The groups are shells around one centre, one inside the other: the same stretched ball of 7 dimensions in 7 sizes.
Known rows, each followed by its group:
[-10.8   0.4   0.8 -39.7   0.6 -12.0  -6.3  12.9  -5.1   8.0]
J405
[ -1.5  11.8  22.0 -34.8  11.4   0.3 -10.2   4.1   7.4  -4.2]
J304
[  9.4 -11.2   6.7 -13.7   9.7 -13.2 -18.6  14.1 -10.1  19.1]
J304
[-29.0  28.2 -10.0 -59.9  15.8  12.1   5.2   1.7 -14.9 -23.4]
J804
[-32.4   9.2  40.5  -0.1   2.5 -15.6 -17.3   6.4  -4.4  -5.0]
J405
[ 33.5  10.2 -22.1 -17.9  26.5  24.4  27.1 -14.5  14.9 -18.3]
J804
[ 45.3  14.4  10.8 -19.3  18.6  -1.2 -24.5   9.8  28.4   4.9]
J405
[-16.2 -16.5   2.1 -23.5   9.7 -13.6 -11.3   4.9 -26.5  21.0]
J879
[ 25.8  38.8   9.0 -57.3  18.2  24.3   3.4   7.6  30.0 -32.4]
J804
[-24.0   9.0 -28.3 -35.1  28.0  12.5   9.7 -12.3 -33.9  -9.7]
J851
[-43.4 -20.5   9.2  29.9  21.1 -10.0   2.7 -23.6 -41.9   9.7]
J851
[-18.3 -30.2   7.1   4.6   9.1 -22.3 -15.2   3.3 -34.9  30.9]
J275
[-27.3  13.0 -14.6  -9.7  14.3 -13.4 -13.3  -0.6 -19.4   0.8]
J851
[ 21.7 -10.6   4.1  16.3  12.5 -14.8 -13.9   3.2   4.2  17.7]
J182
[-19.7 -30.2   2.9  31.5  13.5 -20.3   1.0 -20.5 -22.6  25.9]
J275
[ 22.7  10.4  10.6 -19.1  22.6  10.0  -8.6   4.1   5.1  -6.8]
J879
[ 23.3   1.2   7.4 -27.9   9.4   0.4  -6.5  15.8   6.7   2.4]
J304
[ 11.9  -3.6  18.0 -23.9   1.8  -5.1  -0.6  10.3  12.4   4.0]
J851
[ 25.4  25.6  -6.4 -27.1  19.4   4.1 -13.0   6.9  17.7  -9.2]
J182
[ -8.9   5.0  13.2  -1.2  26.4  14.3  10.7 -18.3  -9.4 -15.3]
J851
[  9.8 -20.3  49.6  15.7   1.8 -28.4 -32.5   9.2  10.0  30.3]
J804
[ 28.8  20.1   5.4 -17.2  14.9  -1.2 -19.8  16.1  17.0  -5.1]
J182
[ -4.3 -13.6  21.8 -17.5   6.2 -12.8 -12.0   5.1  -6.4  17.2]
J304
[ 39.0   6.9   0.7 -19.7  11.7  -4.3 -16.2  16.8  18.4   6.6]
J182
[-31.0 -26.0  42.4  33.7  10.3 -24.2 -18.0 -10.8 -22.9  23.0]
J275
[  9.3  31.4  -1.0 -27.0  19.8   6.7 -14.5  11.3   5.0 -18.3]
J275
[-16.7 -15.4  20.8   0.0  17.1  -2.8   1.1 -13.7 -17.5   8.1]
J182
[-47.6 -17.4   1.6  -6.1  15.6 -10.4   3.6 -19.2 -39.0  12.8]
J879
[ -9.7  17.3 -12.4 -23.0   5.1 -15.4 -15.9  14.6  -2.8   0.5]
J804
[-30.2 -13.6  46.0  13.0   3.1 -24.2 -22.4   2.1 -13.8  15.9]
J879
[-10.4  11.3  -4.1  -8.4  25.5   0.6  -7.9 -12.8 -10.6  -3.0]
J275
[-30.8 -22.4  27.4   5.3   5.3 -23.7 -18.4   3.0 -28.4  23.3]
J182
[ 25.7  31.5  28.6 -38.4   8.9   0.0 -24.2  17.9  35.8 -11.7]
J851
[-36.7 -25.6  36.0  32.4  13.0 -13.0  -0.1 -18.3 -27.8  11.6]
J804
[ 40.6  49.3 -19.5 -45.9  26.4  26.9   2.8   7.0  31.1 -36.8]
J405
[ 22.4  38.2 -10.1 -51.6  20.9  24.1   9.0   4.0  21.8 -32.3]
J879
[  7.5  14.3  -6.8 -44.2  17.0  -2.1 -24.8  20.1 -11.9   3.3]
J804
[-18.9 -11.7  -9.0  -3.2  28.5   7.6   9.2 -17.5 -37.0   1.7]
J275
[ 13.9  30.7   1.9 -39.9   7.0  -0.5 -11.2  15.9  23.6 -14.0]
J304
[-51.6 -29.6   0.7  13.5   9.2 -20.6   5.9 -18.6 -43.0  21.4]
J851
[ 10.4   0.6  20.2  12.3   4.7 -12.8  -8.9   6.9  13.7   2.7]
J304
[-22.0  15.3  37.3 -24.5   0.7 -16.7 -23.8   9.7   8.7  -0.5]
J851
[ -1.6  18.6  -5.1 -28.3   6.5  -7.8 -11.8  15.2   2.8  -5.1]
J304
[ -2.0 -11.5  19.1  -5.5  13.0   2.7  12.6 -13.1   0.4   1.1]
J275
[ -5.7  -4.1  -2.7 -22.3  21.6   0.5  -6.5  -4.2 -20.0   7.5]
J182
[-39.8   7.4  10.1 -27.8   9.6 -16.2 -25.5   9.9 -29.5   6.4]
J879
[ 32.0  13.0  15.3 -36.7   8.5   3.7  -5.7  11.3  29.6  -4.5]
J275
[-27.3  11.6  23.4 -26.1   7.1 -14.5 -23.3   6.2  -6.9   3.0]
J182
[-14.5 -19.6  36.1  34.3  -0.4 -41.5 -30.4  -5.2   5.6  34.7]
J405
[ 23.7   4.0 -20.4  -1.6  28.6   7.0  -0.5  -7.1  -4.2  -0.1]
J804
[-40.2  17.5 -12.9 -20.8  12.5  -7.7  -1.3  -7.2 -18.2  -8.4]
J405
[ 40.0  20.6  24.5 -21.0   5.0  -6.4 -24.8  24.7  37.1  -3.0]
J879
[ 16.8  35.8   2.2 -39.9   8.4   7.7  -6.3  22.3  20.1 -25.4]
J405
[  1.8  -3.7   6.8  18.4  10.4 -30.3 -39.0  12.6  -8.8  25.0]
J405
[ -9.3 -18.6   0.3  -9.8   5.3 -14.7  -1.0   2.0 -15.2  18.4]
J879
[ 34.2   5.0  31.6   3.7   6.6 -21.3 -40.5  20.9  25.6  17.0]
J851
[  1.3 -11.5  30.3  29.6   6.2 -19.0  -9.1  -7.1  11.3  12.8]
J304
[-39.1   1.5  24.0 -12.4   6.8 -13.6 -13.5   2.9 -21.4   1.8]
J182
[ 19.5  -8.3 -13.3 -18.6  21.0   9.6  12.8  -7.5  -4.0   3.2]
J879
[48.8  4.0 27.8  8.9 13.6  1.4 -5.1 -0.3 41.2 -1.0]
J405
[ -6.9 -30.8  -4.3  27.0  13.1 -24.6  -7.9 -13.0 -19.6  33.6]
J804
[-10.1  16.7  27.4   3.4  12.0 -10.0 -22.0   5.2   2.9  -6.4]
J275
[ -4.2 -20.4  20.7   1.7   8.7  -9.1   2.3  -7.5  -5.1  14.3]
J304

New rows, each followed by its group:
[ -5.9   2.0   9.8 -17.7   6.6 -11.4 -16.2  15.7  -9.9   5.5]
J182
[ -0.4   5.3  18.5 -24.9  -1.0 -16.4 -18.4  18.3   8.2   7.3]
J304
[  5.5 -16.4   3.2 -21.9  14.1 -11.0 -20.4  12.8 -22.3  23.7]
J405
[-14.6  29.8   9.7 -36.3  19.3  16.0   2.4   0.7  -3.4 -29.6]
J851
[-11.7  -8.4 -12.3 -13.6  19.2  -2.5  -1.9  -1.5 -29.9   8.1]
J182
[-28.7   7.8  31.3  -5.3  -1.0 -27.3 -31.2  14.3  -4.8   8.2]
J879
[ 16.1  13.2 -16.3 -36.5  25.4  17.2   7.2  -3.2  -1.8 -11.7]
J182
[-19.2  10.6  16.4   3.8  13.1   1.4   9.9 -14.8   3.4 -15.7]
J851
[-23.9  -4.4  33.6  -4.3   0.9 -31.9 -37.1  11.1  -8.0  22.8]
J182
[  7.2  30.8 -27.5 -36.9  23.4  17.5  10.8  -2.6   3.2 -25.4]
J275
[-15.2  -2.0 -17.9  -3.5  21.0  -1.4   4.0 -10.1 -24.6   1.5]
J182
[-44.4  -2.8  12.3 -33.9   5.4 -17.8 -22.9  14.7 -38.6  11.9]
J405
[ 25.3   6.5 -29.5 -11.3  24.0   8.5   6.0  -0.9  -2.8  -4.0]
J851
[ -1.8 -14.8  17.4   9.0  14.5   2.0  11.7  -9.8  -8.1   0.6]
J879
[-3.1 -6.0 25.6 -2.5  4.8 -9.9 -2.1 -2.0  7.8  5.4]
J182
[-29.6  10.0  26.0 -12.6  11.8 -11.3 -23.0   5.2 -16.2  -0.7]
J304
[ -2.7   6.8  -2.7  -4.7  16.4   5.1   8.6  -3.4  -6.0 -11.6]
J182
[  1.1  21.3  -1.9 -43.9  15.3   2.4 -16.8  16.9  -6.3  -8.1]
J304
[  7.3   0.7  17.1   3.5  15.0 -13.4 -20.0  -5.0   9.2  12.6]
J879
[ 23.0  32.6   1.5 -38.7  11.5  -0.5 -18.6  14.9  27.3 -10.9]
J304
[ 25.7   0.4  20.8 -17.5   1.6 -14.9 -22.1  21.0  19.5  12.9]
J304
[-37.5  10.7  -5.3 -23.8  17.0 -11.0 -20.3   2.5 -32.9   3.0]
J275
[-29.9  -9.3   2.4 -25.2  17.3  -6.4  -8.2  -5.3 -33.6  12.0]
J304
[ 22.4  40.2  -4.4 -61.7   9.7  10.9  -7.5  23.1  24.8 -24.4]
J851
[-23.8 -17.9   7.2 -12.6  22.3   7.7  11.2 -12.9 -37.2   2.6]
J851
[-13.2 -10.9 -17.5  14.8  18.1 -20.5 -16.3  -5.4 -27.1  21.8]
J405
[-19.6 -30.6  38.0  17.6   4.2 -32.2 -25.1  -4.8 -13.0  36.8]
J851
[-36.3 -14.7  27.2  17.7   4.0 -35.7 -29.9  -3.1 -18.0  28.0]
J182
[-51.3 -22.5  10.0   3.2  16.2 -15.7  -6.0 -16.9 -46.3  19.4]
J304
[-36.8  -2.7  23.4  11.7  12.3 -10.8  -3.9 -13.0 -17.2   0.1]
J182
[ 19.5  18.6   9.0 -17.6  23.0  19.6  10.5  -8.0  16.9 -22.5]
J879
[ -6.8  26.9  16.3 -25.9   9.2  -3.2 -10.8   2.5  17.3 -13.6]
J879
[  5.7 -20.4  15.0  18.5   7.2 -18.6  -5.0  -7.2   4.1  21.5]
J304
[ 13.5 -13.5  -0.2 -10.2   4.9  -9.3   4.1   2.9   5.4  13.2]
J851
[-21.6   9.0  -0.8 -34.3   8.3  -3.2   4.3  -4.4  -3.7  -4.3]
J804
[  9.6 -14.2  26.0  27.6   3.0 -38.4 -43.1  14.5   3.2  34.9]
J851
[-14.9  17.6 -20.2 -42.4  21.8   9.5  -0.3   3.2 -23.7 -12.6]
J879
[-16.0   2.4   1.7 -24.2  18.5   5.9   0.3   1.7 -25.2  -6.3]
J304
[-11.3  23.2  24.0 -16.4  15.4   8.4  -0.8  -1.7   5.5 -23.6]
J851
[-38.2 -32.3   1.6  38.3  18.5 -19.8  -2.6 -19.8 -46.8  24.3]
J804
[ 10.6  -4.7  31.1  22.6  11.7 -20.8 -26.4  -3.4  14.3  17.6]
J275
[  3.3  -1.1  13.3 -34.9   9.1  -6.9 -16.7  13.5  -4.9  10.3]
J304
[ 22.6  -3.6  -5.1 -18.4  24.9  12.0   4.1  -3.5  -5.3   0.4]
J879
[-25.5 -15.5  25.1  27.2   8.0 -10.7  10.9 -18.4  -7.8   3.0]
J804
[  7.0 -25.9  14.8   6.8   9.8 -16.5 -13.6   5.2 -13.6  26.4]
J879
[  1.9  -6.7 -10.2   8.3  14.7  -5.6   6.7  -9.3  -5.0   5.2]
J182
[-12.6   8.9  14.6 -14.0  10.6 -25.3 -42.2  11.1  -6.7  18.2]
J851
[  5.7  19.6 -24.2 -54.6  28.7  25.7   9.8   2.8 -17.9 -20.8]
J804
[ 17.4   5.9  14.7 -26.1  20.0  18.4  10.8  -3.5   7.7 -14.2]
J275
[ 29.2   6.4  16.9  13.8   7.2 -10.7  -8.8   2.0  32.8   2.2]
J879
[ 17.5  24.1 -20.1 -40.0  28.2  29.4  20.8  -7.3   4.2 -28.8]
J879
[-50.4 -16.2   0.3 -20.4  12.0 -15.8  -8.2  -6.5 -46.0  18.2]
J275
[-49.5   7.3  16.1  -9.6  18.4  -2.4  -6.3  -9.0 -33.8  -8.8]
J851
[ 15.0  37.9 -19.9 -64.2  23.3  25.7   6.7   7.8   6.9 -30.9]
J275
[  2.0  21.1   8.6  -2.1   4.1 -16.9 -17.0   6.4  22.4  -2.9]
J851
[ 25.6   9.4   1.0  -3.9  15.6  -8.5 -17.9   4.0  16.6   6.6]
J182
